The rows of a group lie close to one hidden flat surface of 12 dimensions, which may be shifted away from zero. Surfaces can cross.
(in the rows, 128 means zero)
Some rows, each with its group after it:
[132 113 120 101 157 124 109  80 146 131 109 123 124  92 147 181 115 131
  56 139 139 207] | J750
[160 136 110 112 146 148 124 160 128 155  95 108 140  90 119 120 107  98
  89 172 106 109] | J750
[184 111 181 198  72 131 146 133 124 109 132 106 121 127 151 102 164  79
  80 145 160 104] | J294
[143 167 140 135 147 114 142 158  94 103  87  71 163 184 116 121  73 100
 148 159 122  98] | J421
[ 91  83 140 155 135 118 119  94 153  77 107 172 117 134 125 166  74 115
 152 144 109 187] | J421
[109 117 156 159  96 159 161 145  85 124 133 140  79 112 162 119 115 114
  99 125 111 115] | J294
[196 198 108 150 165 121 143  96 154 157 158 130 130 133 148 138 123 141
 149 132 132  91] | J294
[195 160 137 176 114 152 105 148 147 142 115  98  80 151 133  58 138  92
 175 130 133  84] | J294
[151 191 118 113 101 183  88 173 100 144 117  89 117 123 147 122 156 143
 159  75 106 138] | J750
[122 134  96 132 159 143  91 172 146 122 113 119  91 127 121 119  93  79
 157 107 101 126] | J294
[144 137 126  84 180  90 117  88 121 187  88 120 113 156 125 123  93 134
 149 168 166 151] | J750
[179 136 106 131 183 149 122 139 155  86 140  87 144 120 114 134 115  88
 117 101 126  76] | J421
[115 129  86  92 140 138 118 174 117 104 121 119 187 102 110 145 161 111
  88 146 104 119] | J750
[ 91  81 121 106  95 124 103 131 157 169 133 205 131  96 121 141 115 117
 184 120  72 155] | J421
[106  89 156  73 102  94 103  84 108 151 123 132 137 170 145  89 169 132
 143 164  94 145] | J421
[103  82 126 108 191 123 153 108  89  75 131 156 101 147 147 180  86 107
 135 107 153 129] | J496
[165 117 144 108 151 119 117  53 142 114 114 101 120 142 152 126 129 117
  85 165 120 153] | J421
[162 158 148 121 104 102 133  94 121 176 166 136 146 146 156 159 127 147
 183  77 138 125] | J294
[131  88 158 144 138 154 130  97 119  84 107 127  87 108 150 161  79 111
 112 110 132 165] | J496
[113  98 136 140  98 119 119 147 114 117 129 160 124 149 139 114 144  87
 184 133 105 117] | J294
[115 112 145 105  87 104 108 116 171 181 124 129 172 129  77  85 129 167
 152 149 115 143] | J750
[ 77 101 116 151 126  69 120 154 160 110 104 107 146 157  92 105 113  87
  77 182 119 147] | J496
[118 137 161  91 121 141 150  76  87 123 119 141 159 122 150 177  97 183
 132 140 103 161] | J421
[126 135 145 165 101  86 131  93 145 154 159 149  90 175 144  94 159 142
 172 123 157 131] | J496
[138 165 137 105 157 142 122 106 124 104  85  76 159 141 106 133  74 166
 114 154 109 150] | J294
[138 127 164 131 158  92 168  97 102 111 138  81 141 190 127 125  54 114
 130 125 129  79] | J750
[155 143 140 128 135 174 153 102 104 118 161 118  99 117 156  97 164 148
  94 126 111  70] | J496
[148 102 145 120  95 152  81  99 172  71 139 101 163 146 106  75 174 134
 158 123  79 122] | J294
[122 169 128 142 126 143 120 166 135 105 100  79 174 114  92 178  68 159
 125  85 141 163] | J496
[ 69 101 137 141 136  85 150 120 106 113 140 144 101 156 140 160  96 126
 112  97 155 155] | J421
[119  89 141 125  92 137 146 146  98 120 113 174 162  88 140 155 147 113
 110 158 116 142] | J750
[170 128 103 127 116 161  76 143 177 132 135 105 120  96 132  89 178  87
 110 121  89 120] | J496
[ 99 116 115 124 155 138 135 158  71  96 119 131  93 154 139 125 147 117
 144 116 158 116] | J750
[ 81 120 101 111 169  84 177 127 113 129 175 124 136 144 111 127 127 142
  71 127 141  76] | J750
[162 104 152 146 123 113 165  79 104 105 130 163 141 135 165 152 145 104
 118 179 140 118] | J496
[168 201 141 163 123  90 149 106 119 169 146 106 124 152 180 155  78 104
 122 132 107 117] | J750
[137 134 166 125 118 175 174 131  71 114 100 108 131 102 146 144  81 140
  88 144 106 117] | J294
[150 177 136  81 122 102 101 111 119 151 121  56 188 174 128 119 118 151
 125 125 104 134] | J294
[152 131 151 146 107  91 148 118 121 152 110 157 167 139 136 156  81  98
 167 176 121 136] | J421
[123 124 102 134 155 103 111 142 149  94 143 123 146 141 119 167 116 102
 144  82 135 134] | J496
[104 170  86 189 138  83 129 151 190 108 186 116 129 150 113 145 129 124
 105  77 138 127] | J496
[154 131  82 120 172 135 108 138 168 160 107 190 109 106 110 120 116  97
 209 167 120 117] | J421
[ 96  73 200 175  30 144 170 141 104 103 151 153 125 113 137 118 117 124
 115 106  97 110] | J750
[113 125 130 141 127  83 129 170  93 133  75 133 138 173 118 106 137  81
 146 205 165 128] | J294
[103  69 175  87 120 116 205 109  56 126 159 126 180 127 136 162  79 133
  80 104 117  71] | J750
[123 139 146  96 141 137 115 146  84 126  68  91 134 152 124 123  74 117
 161 147 107 146] | J294
[160 146 147 172  79 138 136 111 121  63 166 116 168 151 150 124 199 130
 122 123 121 104] | J496
[147 144 171 135 108 134 142 105 109 169 134 122  79 156 150  94  93 140
 171 119 114 101] | J496
[ 56 145 113 147 125 124 154 127 129 131 164 132  87 118 122 137 140 195
  66  92 164 153] | J496
[138 169 117 128 131 102 126 154 136 169 166  97 136 166 125 106  81 101
 177  88  85  69] | J496
[169 106 125  96 116 168 139 134 142 157 117 153 164  66  94  95 180 153
 127 170 134  86] | J750
[ 70  88 139 115 118 148 113 147 115  86 103  96 116 110 117 118 133 129
  46 134 116 175] | J294
[117  91 109 105 111 109  95 161 147 179  92 168 139  98 102 112 159 112
 145 165 148 160] | J421
[ 77 107 133 154  90 141 105 182 150  86 114 100 146 119  91 121  81 109
 112  95  82 144] | J421
[168 140 129 180 111 151 140 125 138 100 123 181 129 109 147 151 166 118
 172 162 143 131] | J750
[ 82  28 149  89 140 107 105  63 135 114 135 153  85 107 147 162 138 132
  69  95 167 215] | J421
[137 158 119 125 133 147 111 142 138 106 144  81 131 150 113 100 145 145
 137  89 128  95] | J496
[159 144 134 157 131 121 142  85 160 108 142 147 135 150 126 108 155 148
 159 168 126 111] | J294
[119  87 117 147 134 141  92 125 184 141 102 163  66  97 112 100 134 104
 140 150 135 168] | J421
[156 120 118 106 176 185 102 114 149 106 133  87  74 124 136  89 123 115
 128  91 105  93] | J421

New rows, each followed by its group:
[111 123 148 106  93 185 133 114 110  95 139  92 134 101 128  86 175 172
  53 141  76 115] | J294
[101 128 143 126 127  85 189 111  95 129 161 127 159 157 141 121 124 126
  77 176 107  77] | J496
[126  78 140 111 110 117 136 110 142 135 128 131 138 124 113  70 184 126
  83 182 127  97] | J750
[163 140  94 139 165  96 115 114 153 104 141 152 165 139 123 182 170 134
 170 102 202 151] | J496
[116 114 176  92 112  76 125 113 101 178  85 109 164 160 126 148  33 113
 157 147 112 162] | J750
[165 133 132 149 117 147  70 141 173 144 126  87  74 135 121  67 160 116
 152  87 154 130] | J294
[118 129 114  97 120 114 127 169 118 149 134 130 174 127 111 133 124 109
 154 113 103  96] | J421
[150 143 146 159 134 119 130  77 160 126 154 133 116 127 141 172  79 147
 147  80 140 156] | J294
[128  96 113 126 165 104 144 162 114 117 141 131 137 121 123 183  79  80
 135  59 170 100] | J421
[153 143  99 134 177 148 123 159 108 133  80 154  82 120 138 116 138  98
 156 180 163 125] | J750
[118 134  88 124 104  94 129 159 137 133 131 161 206  97 126 155 185  93
  73 200  91 133] | J750
[114 160 169 149  88 144 179  84 108 109 150 113 148 135 144 122 106 179
  89 153  67 112] | J294
[ 78 116 145 110  84  88  97 138 152 166 114 106 164 144  88 115  85 145
 132 127  93 174] | J750
[ 98 139  84 114 148  67 161 147 122 159 176 150 155 154 130 124 149 101
 117 147 106  69] | J496
[ 92  76 166  69 104 125 114 134  91 169 116 100 110 153 108  60 138 159
 139 117 139 122] | J750
[108 130  91  97 164 115 123 141 104 134 116 111 126 115 139 145 149 113
  52 143 147 152] | J294
[ 75 143 160 107  96 127 149 113  99 125 109 115 164 149 104 112 117 193
 123 165 106 150] | J294
[ 56 108 155 121 100 115 123 137 101  91 117 125 151 156 129 147  64 116
 153 116  58 161] | J294
[106 144 123 130 174 125 163 134 100 134 153  78  69 136 149 130  69 109
  44  94 123  87] | J750
[149 116 135 173  84  76 141 103 146 120 158 171 144 155 159 127 198  92
 137 173 133 125] | J496
[ 69 103 128 144 106  85 112 143 132 173 130 176  62 156 140 117 107 109
 190 110 140 162] | J496
[106  90  63 118 196 122 123 127 141  78 139 177 108  96 149 167 161  71
  83 146 120 131] | J294
[149 189 101 112 146 113 127 122 124 150 144 137 161 132 140 172 140 154
 157 116 141 139] | J750
[ 89  86 175 137  80 139 122 138 100  84  85 109 135 152 111  84 140 131
 113 175 117 148] | J294
[ 96 150 117 160  94 107  98 174 144 128 146 129 134 145 123 149 119 123
 172  71 126 154] | J496
[100  93 107 145 110 121 122 186 108 120  92 177 124 103 144 122 155  48
 111 208  94 138] | J496
[121 126 138  91  74 154 117 157 113 119 137 102 198  91 122 155 130 136
  91  89  72 133] | J750
[130 182 137 146 106  75 187 126 103 181 149 129 165 164 126 117 126 151
 134 188 131  76] | J496
[ 66 128 158 111  86 164 149 162  78 140  88 132 119 128 103  81 130 187
 140 162 113 130] | J294
[ 97 168 145 121 131 127 140 123  81 167 114 125  75 157 160 122  70 144
 160 128 104 136] | J294
[130 105 137  91 120 144 114 127  79 101 128  96 122 143 156 102 195 107
  82 127 128 118] | J750
[188 164 114  85 190 144  73  78 144 112  94  79 130 152 132 132 134 148
 156 122 159 172] | J750
[ 91  88 120  82 171 138 170 108  94 123 161 152 108 114 119 141 149 187
 116  91 184 101] | J750
[142  66 137 105 104  54 116 131 133 148 170 121 177 150 134 130 155  53
 112 103 137 104] | J421
[128 140 136 124  80 125  82 125 156 164 131 122 126 131 117 111 161 167
 167  87 151 172] | J496
[136 174 149 179 109 151 164 122 113  77 112 119 154 147 110 123 134 184
 146 162 151 122] | J421
[121 127 125 125 114  79 116  83 190 101 149 119 215 158  93 146 138 161
 133 138 116 159] | J750
[159 186 113  81 206 141 121  49 123 140 127 110  97 147 165 142  95 171
 149 134  95 141] | J294
[103 143 117 167 115 136 146 104 167 102 187 137 124 102 132 147 131 150
  68 101  89 124] | J294
[ 99 109  86 129 127 146  87 204 127  87  98 138 122 125 115 102 180  75
 136 150 115 127] | J496
[100 111  94  96 139 152 112 166 124 143 142 154 125  76 124 171 122 130
 129  66 120 144] | J294
[137 151 147 153  91 146 182 154  91 146 166 165 152 121 134 152 109 159
 198  77 133  66] | J421
[137 110 147 152 142 132 110 135 103  27  84 104 135 188 131 128 102  83
 180 137 132 146] | J750
[111 126 162 126 150  99 148 109  54 116 120 106  82 199 175 145  81 105
 153 108 158 132] | J750
[171 180 125 132 126 103  77  97 160 156 110 103 123 177 130  96 149 137
 180 154 137 157] | J750
[ 95 154 162 144  87 126 158 139 101 169 138 117 102 130 142 134  57 149
 118 105  93 126] | J496
[132  97 156 160 113 108 165  78 156  89 170 146 150 160 106 105 153 168
 148 137 151  87] | J750
[144 186 122 137 111 124 122 140 112 105 149  99 174 150 152 163 134 120
 139  97 100 123] | J750
[117 157  78 123 155 104 129 180 109 166  94 149 129 102 138 157 118  76
  98 190 117 139] | J750
[105 127 138 156  96 142 138 187 116 144 135 129 104 130 117  99 107 121
 169  92 129  91] | J421
[107  84 168  77  75 143  84 127  89 131 109 113 124 154 131  76 188 141
 157 120 124 146] | J294
[110 158 127 161 132 143 127 160 128 103  72 105 125 130  82 122 116 177
 122 152 190 171] | J496
[ 77 134 142 132 107 155 120 174  99  86  99  89 123 167  98  77 119 147
 158 127 107 114] | J421
[128 174 102  99 183 125 100 121 139 144  88  84 126 139 104 130  89 158
 127 141 138 162] | J294
[ 92 156  99  87 126 109 126 206  82 162 113 108 158 139 114 123 119 111
 133 126 102 102] | J750
[108  96 146 151  85 160 176 153 109 105 165 149 140  94 115 116 152 145
 107 108 110  69] | J750
[199 179 123 166 141 198  97 119 185  94 152  71  88 131 113  51 176 158
 137 102 132  77] | J750
[207 155 138 194 102 140 112 174 167 128 113  76 129 133 107  85 129  81
 140 126 158  94] | J294
[135 119 154 174  75 103 101 153 144 138 144 100 102 153 142 111 128  88
 145  81 136 136] | J294
